The rows come from 4 hidden closed curves, with some noise, and rows from the same curve form a group. Each curve winds through 8 dimensions. The rows are also pushed far along 4 directions, which tell nothing about the answers.
In the rows, 128 means zero.
Some rows, each with its group after it:
[134 111 168 179 118 111 158 124 120 117 154 100 170 194 114  56 147 175
 133 152 132 132 105 189 157] | pez
[147 168 106 115 124 121  89 185 158 119 102 118  60  47 130 186 113  76
 113 121 113 125 150  99 107] | pez
[ 85 157 133 158 170 110 117 213 177 126 113  50  56 104  81 150 161  99
 124 106 143 133 138 152 162] | nov
[ 87  79 103 105 139 129 167 160 139 120 127 132 114  77 172 151 128 116
 133 126 148 163 178 131 144] | nov
[116  80 113 113 119 117 143 124 105 112 108 151 128 110 177 143 131 128
 140 113 113 136 163 128 128] | pez
[124 126 125 114 164  99 139 165 148 134 130 119  68 107 116 143 121 128
 150 142 133 124 147 115 136] | nov
[169 117 106 161 145 102 161 165  88 162 124 170 154  81 181 165  76 142
 154 245  93  70 170 137  92] | fekab
[ 89  97 125  89 149 149 155  98 127 120 126 149 122 147 176 154 130 138
 127  61 123 168 149 148 147] | pez
[ 83 118  90  65 127 158 113  89 168  97 124 138  81 112 158 163 132 100
 122  33 170 176 134 107 153] | fekab
[163 125  93 152 137  70 139 162 115 162 116 134 137  80 140 137 130 133
 159 229 109  69 165 133 115] | nov
[125 113 130 141 113 121 138 155 137 124 152 124 132 112 131 120 118 120
 136 159 168 125 115 124 124] | fekab
[143 136 149 201 189 119 131 144  99 149 103 103 161 177  58  51 132 184
 134 218  90  93 142 175 148] | pez
[114 144 137 108 146 136  98 128 124 115 132 110 102 123 119 144 113 119
  97  79 127 171 106 137 125] | fekab
[103 126 145  98 142 128 138 137 140 145 142 121 111 134 114 132 143 114
 118 108 132 150 127 118 141] | pez
[117 122 137 158  96 139 150 130 132 122 143 121 165 144 143 110 139 130
 130 144 146 117 119 147 139] | Relo
[185 165 107 104 113 119 104 113 143 146 144 161  96 100 130 157  89 106
 160 154 134  78 114  83  97] | fekab
[120 128 118 136 110 121 140 101 135 100 121 114 147 144 140  90 153 158
 120 158 139 150 135 161 166] | fekab
[108 147 140 138 136 143 103 108 120 146 148 112 134 171 108 134 138 109
 137  76 148 103  91 150 145] | nov
[109 117 111 116 143 172 114 101 144 131 117 145 145 137 109 122 132 126
 125  76 144 139 131 109 124] | fekab
[137 155 104 159 160 129 101 159 139 161 118 136 127  98  92 136 106 112
 133 190 143  78 126 114 109] | Relo
[126 139 124 141  91 143 131 145 145 128 134 126 133 115 148 156 136 100
 132 119 145 104 121 122 120] | Relo
[138 137 136 134 131 135 139 119 123 162 121 138 146 163 116 146 149 131
 152 102 104  84 121 112 109] | Relo
[152 189 121 110 146 111  75 170 177 121 124  98   6 100  95 181 109  75
 157  81 143  86 111  97 130] | pez
[126 119 123 137  97 122 145 121 126 110 136 134 141 126 164 128 125 135
 131 152 144 129 119 140 132] | Relo
[102 131 128 151 139 137 134 151 152 103 120 116 112 126 138 138 117 135
 114 148 157 139 118 138 134] | fekab
[192 132 104 149 145  89  66 143 116 131 107 135  91  99  85 132 102 122
 163 123 116  78 111  95  76] | Relo
[119 140 151 126 101 126 121 133 139 109 148 108 123 126 124 122 133 121
  96 117 146 163  92 131 128] | fekab
[ 51 131 128  73 122 147 103 151 175 103 118  92  74  95 131 187 166  74
  75  10 170 205 107 105 132] | Relo
[132 124 121 130 108 156 127 112 123 162 119 156 184 134 125 139 148 114
 133 114 122  99 126  99  94] | Relo
[150 123 109 151 152 158 114 105  96 154 131 165 183 128 121 103  91 136
 130 170 123 106 137 140 114] | nov
[185 119 112 156 157  92 103 158 102 164 106 141 146  90  83  93 110 143
 135 213  87  91 156 113  90] | pez
[111 122 139 108 120 143 106 121 148 111 128 103 124 136  89 106 157 118
 103  56 142 172 109 111 128] | nov
[142 106  99 135 125 150 129 117 123 129 128 145 179  99 123  77 118 138
 119 160 129 147 167 137 129] | Relo
[130 134 109 138 145 139 110 148 151 148 126 111 128 109  81 103 142 111
 138 121 142 113 144 123 135] | Relo
[120 100 111 104 134 122 132  88 108 113 129 143 123 141 161 137 125 137
 146  87 130 142 137 143 142] | fekab
[183 134 106 116 126 154 142  46  96 181 125 200 195 174 140 123 119 153
 183 138  80  53 147 104 104] | fekab
[145 120 167 164 127 111 150 149 107 137 146 122 179 141 126  91 118 168
  95 185 105 152 118 169 110] | pez
[123  72 101 130 120 152 146 116 112 125 130 162 158 115 166 130 113 123
 154 105 138 124 162 128 123] | nov
[217 127 106 163 138 124 117  93  70 168 137 184 169 141 143 124  69 142
 191 181  80  29 146 132  91] | fekab
[120 108 132 130 129 137 141 136 103 126 108 140 128 128 158 155 126 121
 134 108  97 115 150 129 122] | pez
[112 107 125 139 138  88 148 152 118 142 119 117 131 118 132 138 158 139
 131 160 127 122 134 134 123] | Relo
[ 73  81 125  99 139 173 150 105 118 102 124 150 148 130 181 140 121 128
  95  70 129 199 155 152 146] | pez
[157 144 125 175 161  75 114 169 107 118 131 116  90 106 125 120  76 150
 136 231 128 106 124 160 128] | nov
[159 148 117 101 125 125 100 139 154 144 143 139  90  93 101 141 109  99
 139 126 142 116 120  77 105] | nov
[105 139 172 150 126 140 140 174 138 150 151  93 130 155  90 116 147 106
 119 113 135 120 109 133 139] | pez
[101 118 135 138 131 108 129 158 137  96 147  95  82 119 143 141 119 121
 129 121 166 152 108 154 152] | fekab
[126 117 110 132 168 161 113 131 123 154 138 148 137 115 107 118  94 116
 136 129 143 118 142 121 121] | Relo
[155 136 117 180 125  54 114 218 108 128 117  98  95  54 156 175 114 108
 130 202 113  87 134 156 101] | nov
[158 119 135 145 131 143 111 132 112 130 121 141 152 127 124 124 101 134
 119 113 103 124 124 133  97] | pez
[119 122 109 141 147 147 120 118 126 161 131 127 180 126  88  76 140 133
 115 160 138 132 146 138 140] | nov
[185  99  86 134 105  88 141 131  90 139 117 184 148  64 200 164  89 132
 156 211 100  83 165 120  84] | nov
[139 163 134 113 148 127 123 107 142 140 119 126  93 164 110 146 134 137
 150 105 113 102 117 118 138] | nov
[172 168 119 156 130 135 121  95 146 154 116 135 151 172  76  92 147 149
 165 164 117  56 120 114 132] | fekab
[159 120 131 156 125 138 142 114 119 149 149 137 154 160 115 104 122 134
 177 129 128  75 126 133 128] | Relo
[ 99 121 148 122 123 115 166 123 113 132 128 132 169 137 148 121 148 158
  91 175 117 163 127 145 132] | Relo
[ 90 123 118  52 126 134 166 119 134 117 134 168  88  84 229 208 100 112
 102 130 122 178 162 124 137] | pez

New rows, each followed by its group:
[105  81 118 120 120  97 166 110 102 128 124 153 168 125 171 121 143 158
 121 176 133 147 140 136 127] | Relo
[ 64  96 140 115 117 146 142 141 146 109 118  91 116 139 134 126 180 106
 114  41 142 170 142 142 165] | pez
[ 89 129 117 136 165 125 146 152 141 139 131 116 107 124 132 142 127 126
 134 155 149 127 145 150 158] | Relo
[153 191 136  96 133 135  96 108 140 137 148 123  73 140 121 174 103  98
 138  81 119 108  98 121 130] | fekab
[108 107 121 118 104 128 144 148 138 116 159 137 126  94 160 139 113 109
 125 148 176 147 123 122 126] | fekab
[ 63 140 152 154 142 176  99 104 143 103 136  70 130 207  84  96 170 118
 112  17 165 156  82 177 184] | nov
[147 121 129 110 101 153 138 112 133 148 133 153 179 118 137 114 133 126
 108 124 109 145 141 116 103] | pez
[ 87 131 111 111 145 142 108 113 166 103 119 104  89 141 110 124 152 118
 132  63 166 154 120 132 165] | fekab
[101  92 142 149 140 169 127 123 117 119 135 122 151 161 116  95 125 124
 133  75 142 140 127 149 145] | pez
[102 133 115 118 157 130 125 116 136 119 105 134 101 137 147 165 127 134
 127 110 126 130 131 133 134] | Relo
[179 108  86 133 115 138 137  98  79 163 138 179 186  99 175 127  92 119
 165 162  92  78 179 142 112] | fekab
[120 137 121 105 162  97 134 178 162 129 129 110  41  91 122 171 120 114
 147 126 137 130 145 109 135] | nov
[167 150 118 139 112 107 103 130 161 105 114 108  85 128  98 119 142 121
 163 106 133  92 117 110 130] | nov
[ 97 118 112 105 102 135 124 147 150  90 127 116  91  84 158 139 131  97
 115 110 157 161 150 129 158] | pez
[143 150 130 111 139 100 136 129 133 129 119 124  99 119 134 144 131 143
 126 145 103 137 140 131 127] | Relo
[195 152 139 134 141  89 114 152 122 169 129 146 122 111  97 133 108 134
 141 176  87  83 119 106  76] | pez
[180 143  82 113 121 116  72 106 119 126  94 181 104  86 143 181  88 108
 145 125 120  80 113  74  64] | Relo
[133 127 125 123 113 153 141 139 115 138 132 158 143 101 156 137 100 106
 131 171 125 104 156 109 124] | pez
[142 129 117 127 127 115 114  95 115 111 122 120 112 153 137 127 132 134
 153  83 122 115 126 149 145] | fekab
[ 44 145 137  49 128 129 121 146 173 100 156  95  38  95 167 205 135  76
  80  39 183 214 103 133 163] | nov
[112  95 141 122 129 119 140 154 147 106 135 105 107 124 107 106 144 133
 126 102 149 168 128 117 137] | nov
[200 148  97  96 104 160 112  73 140 163 134 197 153 130 139 137  99 112
 172 119 104  64 141  82  92] | pez
[ 64 182 171 102 140 120 147 180 175 109 137  69  39 129 141 185 147 106
  89 110 137 174 115 153 178] | pez
[157 140 136 129 148  99 109 162 122 135 126 118 111  90 102 128 107 132
 105 156 103 146 129 121  97] | Relo
[ 97 136 128 140 153 167 126 132 127 140 135 123 140 134 126 132 116 115
 114 115 139 135 131 155 145] | nov
[ 96 109 137 179 127 163 164 133 131 127 140 113 180 168 132  93 139 143
 137 152 153 123 137 171 163] | fekab
[108 106 128  91 133 146 156  89 129 129 134 153 175 133 155 101 130 157
  88 131 117 197 152 150 137] | pez
[ 84 143 120 156 135  97 103 204 156 117 131  56  63  89 122 167 153  74
 126  95 167 126 118 165 157] | nov
[128 118 120 133 104 113 134 124 114 127 119 129 146 122 161 146 145 122
 134 121 119 118 131 141 121] | nov
[121 123 108 122 131 163  88  77 120 116 128 143 139 147 127 120 119 112
 135  60 151 128 112 136 134] | nov
[129 111 125 116 123 116 136 143 113 141 145 136 115 109 155 172 119 103
 153  98 128 113 131 120 110] | fekab
[130 127 130 149 137 141 130 150 132 144 123 128 127 133 123 161 125 112
 144  99 124  95 123 119 105] | fekab
[147 104 104 143 132 136 120 138 126 130 122 143 116 115 133 146 114 111
 171  90 128  88 145 113 111] | nov
[151 158 122 125 137 102 109 130 139 103 119 124  68 120 136 151 104 131
 140 135 127 116 114 124 131] | nov
[153 136 125 160 111  98 125 151 152 109 120  94 103 129 104 105 154 132
 157 140 134  99 125 131 142] | nov
[162  80 120 111  99 155 144  86 112 121 139 182 167 143 149 103 104 144
 163 108 131 118 136  93 102] | nov
[115 169 131 135 136 158 115 128 153 134 154 100 120 141  99 106 127 110
 121 124 149 131 123 151 168] | fekab
[119 124 128 110 159 118 120 121 108 140 143 122 108 128 127 142 113 124
 128 106 122 142 129 144 136] | fekab
[166 128 131 154 150 121 121 143 122 149 159 120 134 126  85  79 101 137
 149 171 131 111 131 136 128] | Relo
[144 148 113 162 129 131 126 152 126 135 148 122 139  97 137 107  92 122
 129 210 138 109 150 164 151] | fekab
[114 123 159 117 109 119 152 124 109 134 160 119 151 150 139 127 138 132
 113 122 131 151 102 139 130] | fekab
[110 135 116 110 126 129 114 107 126 159 133 124 145 140 114 135 163 102
 133  90 138 116 118 127 138] | nov
[116  97 137 113 121 128 172 148 132 132 164 144 129 103 155 119 104 133
 129 174 151 155 141 117 136] | nov
[134 108  90 147 147 151 102 116 119 138 115 139 148 119 113 112 125 112
 151  96 137 103 147 134 125] | nov
[172 143 145 143 114 109 112 122 139 125 142 118 112 166 110 118 131 134
 161  91 119  96  91 137 115] | pez
[133  92 128 162 116 126 137 126 118 111 136 111 167 140 116  70 134 147
 136 134 138 141 136 160 144] | Relo
[122 146 162 106 125  94 130 142 141 107 133 105  80 141 134 152 134 132
 110 104 117 160  99 137 131] | pez
[139 139  93  63 126 105 138 133 138 122 123 174  60  52 216 231  77 101
 132 148 118 135 158  98 103] | nov
[134 178 129 147 153 136  97 152 153 148 146  91  98 130  72 115 123 105
 136 132 144 105 116 140 151] | fekab
[167 167 133 174 191 110 106 139 137 180 109 105 112 177  26  96 150 150
 183 149  96  39 127 121 130] | nov
[143 131 100 100 144 151 122  87 115 175 122 174 163 121 129 142 121 123
 139 134 107 100 153 104 109] | nov
[101 170 168 145 124 156 121 160 154 126 129  82 102 157  87 122 151  99
 118 108 134 113 112 133 164] | pez
[ 98 132 122 121  93 165 117 111 152  94 121 121 140 125 145 127 146 113
  94  84 155 167 115 131 140] | Relo
[130 105 134 114 132 121 130 139 150 113 129 118  95 129  94 111 142 128
 147  78 141 140 125  98 124] | nov
[172 114 123 125 141 123 132  94 123 161 124 158 138 173 122 132 136 143
 189  74  97  69 133 122 108] | pez
[134 127 123 140 115 124 115 110 143  95 125 110 121 142 110  84 139 141
 135 126 148 137 119 139 153] | nov
[114 149 158 121 157 117 124 155 141 147 136  95  94 146  77 122 149 120
 123 115 126 130 115 124 144] | pez
[154 158 129 108 135 133  97 140 159 128 148 109  76 112  89 133 108 100
 139  87 140 130 113 109 124] | Relo
[108 127 152 161 128 111 157 129 128 101 128  94 137 167 133  87 150 171
 118 172 129 148 126 177 169] | nov
[125 132 119 121 144 158 111 123 118 152 136 122 150 119 107 114 129 110
 115 103 121 139 144 137 131] | fekab
[159 103 116 146 161 145 135  98 101 151 113 167 164 157 118 109 107 159
 166 137  93  87 151 120 108] | nov
[102 152 145 105 139 154 124 119 124 139 153  99 126 140 127 133 131 107
 103  78 120 165 134 166 165] | fekab
[132 121 140 132 140 138 153 144 142 142 150 131 114 142 120 127 112 127
 157 134 139 110 132 118 132] | nov
[ 98  85 126 118 136 110 164 178 148 106 133 111  89  89 151 140 129 124
 133 127 147 169 158 129 143] | nov
[122 170 152 125 136 107 112 194 177 123 147  74  53 104  80 139 134 101
 117 126 156 140 103 112 133] | nov
[119 141 144 134 168 113 136 147 134 131 114 110  86 152 124 152 131 142
 135 115 103 124 134 155 143] | pez
[ 83 100 123  90 133 162 147 111 165 116 124 119 106 148 122 129 166 114
 141  28 150 160 149 111 158] | nov
[ 77  84  78  87 118 146 131  97 120 123 150 158 147  85 191 140 117  99
 118 112 177 171 156 147 158] | nov
[122 166 152 122 119 104 120 148 146 119 131 103  97 130 116 145 139 127
  99 146 133 144  94 126 125] | Relo
[178 117 116 130 123 106 113 175  96 160 119 165 133  56 131 150  92 102
 134 187  96  89 151  83  69] | pez
[ 82  90 119 101 108 192 146  37 132 128 134 137 187 210 131  90 184 127
 154   4 149 140 139 141 175] | fekab
[130 152 161 147 148 129 142 148 138 155 155 110 119 165  91 103 127 131
 144 162 131 100 115 139 151] | pez
[118 153 112 113 167 104  93 199 144 135 119  96  44  48 127 206 107  80
 116 105 122 139 140 124 111] | fekab
